The first 9 rows are patterns. Each new row is the sum of 3 different patterns, raised or lowered, with some noise. Before adding, each is slid sideways (what falls off one end comes back at the other) and multiplied by a number that may be negative. Names go in the order of the patterns.
Some rows, each with the names of its patterns after it:
[-.19 -.09 .11 -.01 .11 .24 -.06 -.08 .26 .09 -.12 .03 .15 -.18 -.16 .13 .27 -.03 .27 .18 .19 .12 -.23 -.25 -.20 -.25 .26 -.23 .07 -.14 .04 -.24 .19 -.12 .25 -.14 -.25 -.27 -.22 -.25 -.21]  k646
[-.02 .16 -.26 -.22 -.19 .09 -.23 .24 -.02 .17 .11 .23 -.19 .06 -.28 .09 .16 -.05 -.17 .19 .07 -.18 -.06 .11 -.27 -.03 -.08 -.08 -.20 -.03 -.11 -.20 -.07 .00 -.15 -.15 -.26 -.26 -.20 .09 .23]  k616
[-.02 .09 -.02 .14 -.26 -.03 -.19 -.22 .21 .15 .11 -.18 .21 -.07 .20 -.25 .28 -.10 .04 .00 -.14 -.11 -.14 -.11 .05 .17 -.26 -.25 .21 .19 .22 -.02 -.26 .16 .07 .01 .23 -.03 .15 .19 -.27]  k692
[.02 -.23 .24 .05 .19 .27 -.26 .20 .25 .11 .01 .00 .11 -.15 -.23 .22 -.22 .05 -.18 -.10 .10 -.15 .00 .13 -.05 -.24 .14 -.17 .04 -.06 .08 -.16 -.13 -.14 .08 .20 -.01 .15 -.01 .07 -.17]  k408
[-.15 -.08 -.10 -.10 -.19 .13 .19 -.23 .20 .17 -.15 .25 -.25 .03 -.08 .00 -.22 .05 .00 -.06 .07 .23 .06 .03 -.07 .00 .17 -.18 .07 -.02 -.17 -.15 .01 -.17 -.10 .17 .00 -.21 -.26 .04 -.01]  k510
[-.14 .05 -.20 -.15 .27 .17 -.08 -.26 .02 .28 .12 .26 -.26 .10 -.20 -.17 -.02 .17 .03 -.09 .13 .19 -.27 -.15 .06 .05 .02 .26 -.15 -.25 -.18 -.15 .23 .20 -.06 -.20 -.22 .28 .15 .21 -.27]  k760
[-.27 -.28 .03 -.14 .14 -.15 -.12 .00 -.15 -.11 -.05 -.07 -.15 .12 .09 -.14 .16 .28 -.12 .26 -.23 .05 -.13 -.15 -.26 .13 .26 .01 -.08 .02 -.24 .04 .11 .14 -.22 .24 .01 -.20 .20 .03 .22]  k545
[.23 -.13 .06 .10 .21 -.02 .13 -.24 -.03 -.05 -.21 .11 .03 -.05 .20 .17 .09 .13 -.06 .25 .13 -.03 -.17 -.03 -.27 -.10 .19 .08 -.05 .13 .04 -.11 -.15 .18 -.12 .27 -.03 .14 -.18 -.10 .15]  k721
[-.22 .19 -.27 -.19 .03 .19 -.09 .19 .19 .05 -.13 .24 -.21 -.05 .07 -.23 .12 -.27 -.23 .12 -.22 -.01 .28 .00 .18 -.27 -.03 -.03 -.28 .25 .01 -.14 .26 .25 .18 -.22 -.18 -.19 -.11 .13 .16]  k667

New rows. What belongs after each?
[-.09 .46 .27 .23 .18 .27 .01 .36 .19 .01 .08 .27 .43 .17 .02 .59 .33 .04 .41 -.25 .67 .20 .37 .24 .28 -.12 .03 .30 .05 -.14 .03 .41 .20 .23 .19 .12 .27 .00 .11 .55 .33]  k616 k692 k760
[-.11 -.07 .52 -.36 .33 -.13 .29 .06 -.27 -.40 -.25 -.15 .08 .35 -.15 .02 -.02 -.07 .13 .35 -.46 .35 .15 -.08 -.10 .18 -.22 .02 -.02 -.23 -.05 -.47 -.02 -.09 -.35 -.23 -.06 .05 .07 -.03 -.01]  k692 k510 k667
[.59 .29 .35 -.30 .42 .65 .44 .85 .40 .63 .51 .03 .23 .45 .00 .16 .14 .40 -.18 .02 .37 .33 .17 .12 .64 .06 .14 .19 .30 .02 .18 .07 .51 .47 .30 .27 .00 .41 -.11 .29 .43]  k646 k692 k721
[.40 .16 .47 .04 .60 .29 .18 .04 .03 -.13 .05 .24 -.22 .01 .18 .27 -.18 .21 -.03 -.12 .03 -.03 -.25 -.02 -.07 .11 .29 .33 .49 .30 .23 .25 .24 .42 .03 .53 .03 .23 -.13 .30 .40]  k646 k408 k510
[.38 .01 -.03 .01 .30 -.08 .33 .20 .29 .02 .09 .07 -.08 -.12 .41 -.20 .00 -.09 .17 -.06 .19 -.03 .22 -.01 -.04 -.16 -.04 -.36 -.37 -.03 -.05 .18 .17 .11 .25 -.16 -.06 .32 .12 .12 .09]  k646 k616 k510
[-.12 -.21 .16 -.16 -.18 -.15 -.18 -.30 .12 .21 -.02 -.17 -.31 -.15 -.46 -.21 -.07 -.05 -.28 .05 -.01 -.08 .23 -.07 .03 .23 .34 -.33 -.07 .02 -.38 .20 .04 .08 -.25 .03 .11 -.12 .33 .06 -.40]  k646 k616 k408
[-.07 .08 -.12 -.14 -.18 .29 .17 -.40 -.24 -.50 -.44 .23 -.46 -.32 -.18 -.53 -.14 -.35 -.38 .13 .14 -.42 -.35 -.17 -.09 -.46 -.21 -.04 -.40 -.13 -.38 .14 -.26 -.21 -.24 .18 -.56 -.11 -.21 -.43 -.03]  k692 k510 k721
[.04 -.31 .21 .10 -.07 .11 .30 .08 -.04 -.08 -.21 -.02 -.07 .16 -.16 .05 -.38 .27 -.50 -.08 -.01 -.50 .15 -.11 -.23 -.20 -.08 -.10 -.25 .27 .10 -.30 .22 -.20 .12 .05 -.41 .05 -.16 -.23 .14]  k408 k510 k721
[.46 .12 .09 .03 .00 .38 .30 .38 .47 .60 -.16 .18 .20 .14 .03 .37 .23 .17 .18 .57 .16 .11 .64 -.01 .49 .06 .46 .18 .47 .27 .17 .52 .22 .26 .72 .45 .27 .46 .39 .23 .13]  k408 k545 k667
[-.11 -.04 -.24 .19 .39 -.05 -.22 -.07 .10 -.51 .12 -.12 .05 -.03 .48 .05 -.20 -.32 -.16 -.20 .28 .03 .02 -.46 -.67 .39 .00 -.31 -.15 .13 -.20 -.49 .22 .26 -.17 -.47 .09 -.43 .26 -.03 .20]  k616 k408 k760
[-.21 .26 .07 -.08 .11 .38 .03 .39 .52 .21 .30 .37 .29 -.05 .49 -.13 .31 .56 .28 .05 .37 .19 .27 .46 .68 .20 .48 .32 .22 .77 .30 .63 -.03 -.27 .15 .04 .38 .19 .42 .19 .13]  k616 k510 k545
[.45 .39 .53 -.06 .07 -.08 .38 .43 -.02 .23 .28 .07 -.32 .15 .23 .34 -.14 .36 .33 .01 .07 .48 .18 .02 -.13 .14 .24 -.03 .35 .36 .12 .12 -.03 .34 -.24 .41 .31 .35 -.13 .21 .04]  k646 k408 k760
[.02 .12 .22 .12 .02 .16 -.26 -.47 -.03 -.01 .28 -.12 .22 .08 .38 -.19 .00 -.16 -.07 .05 .09 -.12 -.02 .22 .41 -.57 .24 .65 -.15 .47 -.57 .49 .17 -.07 .01 .12 .26 .09 .26 .58 .05]  k510 k760 k545
[.36 -.31 -.29 -.27 -.48 -.06 -.53 -.04 -.24 .00 -.25 .12 -.25 -.15 -.12 .26 -.37 -.15 .04 -.22 -.14 -.36 -.36 -.24 -.18 -.18 .24 .31 -.25 -.11 .14 -.23 -.24 .08 .07 -.23 .04 .09 .15 .02 .20]  k646 k545 k721
[.26 .24 .36 .44 .08 .08 -.08 -.18 .34 .03 .47 -.07 .58 .16 .46 .22 .24 .01 -.24 .23 -.26 -.09 .02 .06 .25 .38 .41 .55 .24 .33 .28 .44 .43 .03 .25 .26 .00 .01 .49 .52 .37]  k646 k408 k510
[-.21 -.51 -.27 -.63 -.28 -.29 -.36 -.17 -.13 -.05 -.42 -.30 -.05 -.32 -.06 -.62 -.50 -.39 -.53 -.11 -.33 -.30 -.17 -.40 -.34 -.46 .12 -.28 -.35 -.38 -.14 -.50 -.45 -.02 -.31 -.32 -.42 -.08 -.01 -.40 .09]  k408 k510 k721
[-.07 -.46 -.01 -.02 .01 -.03 .04 -.28 -.22 -.32 .18 .36 -.08 -.43 -.23 .35 .13 .10 -.01 -.30 -.17 -.03 -.27 .05 .26 -.29 -.13 -.10 .31 .12 .50 -.22 .13 -.29 -.46 -.28 -.09 .08 .03 .12 -.12]  k616 k510 k760
[.28 .38 .31 .09 .66 .02 .03 .23 .16 -.27 .15 -.10 .58 .21 .40 .29 .43 .10 -.06 .28 -.04 .23 .53 .32 .28 -.25 .58 .12 .47 .40 .06 .41 -.18 .21 .64 -.16 .26 -.13 .16 .44 -.12]  k408 k545 k721
[-.26 -.51 -.03 -.13 -.26 .16 .12 -.17 .03 .29 -.19 -.02 .00 .17 .00 -.27 -.06 .46 -.18 .05 .02 -.02 -.30 -.22 -.44 -.34 -.24 .12 -.48 -.40 -.16 -.03 -.49 -.12 -.43 -.19 -.47 -.06 .15 -.43 .10]  k646 k616 k510
[.05 -.10 -.10 .62 .40 .09 -.34 .10 -.53 .13 .41 .44 -.02 -.01 -.29 .08 .23 .57 -.22 .26 -.11 .53 .01 -.22 .36 .29 -.50 -.03 .24 .27 -.09 -.06 -.38 -.37 .30 -.18 .22 .02 .00 -.14 .01]  k646 k760 k721
[-.05 -.31 .17 -.04 -.06 .05 .22 -.34 -.30 -.21 .41 -.26 .24 .33 .44 -.17 -.35 -.56 -.18 -.45 .51 -.23 -.16 -.50 .22 -.49 .02 -.25 .05 -.32 -.25 -.12 -.02 -.14 -.27 -.37 -.01 -.04 -.24 .09 .15]  k646 k545 k721
[-.30 -.18 -.13 -.27 -.07 -.55 -.05 .13 -.50 -.57 .10 -.01 -.38 .16 -.04 -.68 -.17 -.50 .05 -.20 -.37 -.65 -.43 .23 -.02 -.12 -.53 -.65 -.31 -.45 -.13 .12 .13 -.09 -.78 -.16 -.02 .19 -.26 -.40 -.07]  k616 k760 k545
[-.31 -.35 .07 -.54 -.64 -.32 -.57 -.35 -.34 .09 .22 -.59 -.17 -.74 -.04 -.44 .03 -.05 -.17 -.38 .05 -.35 -.43 -.75 -.06 -.45 -.36 -.24 -.37 .19 -.54 -.22 .06 -.38 -.58 -.69 -.45 -.27 -.53 -.20 -.36]  k616 k545 k721
[-.25 .18 -.11 -.01 .00 .31 -.33 .10 -.18 -.02 -.31 -.14 -.63 -.06 -.54 -.10 .28 -.05 -.50 -.08 .04 -.02 -.31 .05 -.19 .07 -.29 .36 -.56 -.14 .30 -.31 -.34 -.19 .15 .43 -.41 .09 -.63 -.17 .07]  k692 k545 k721
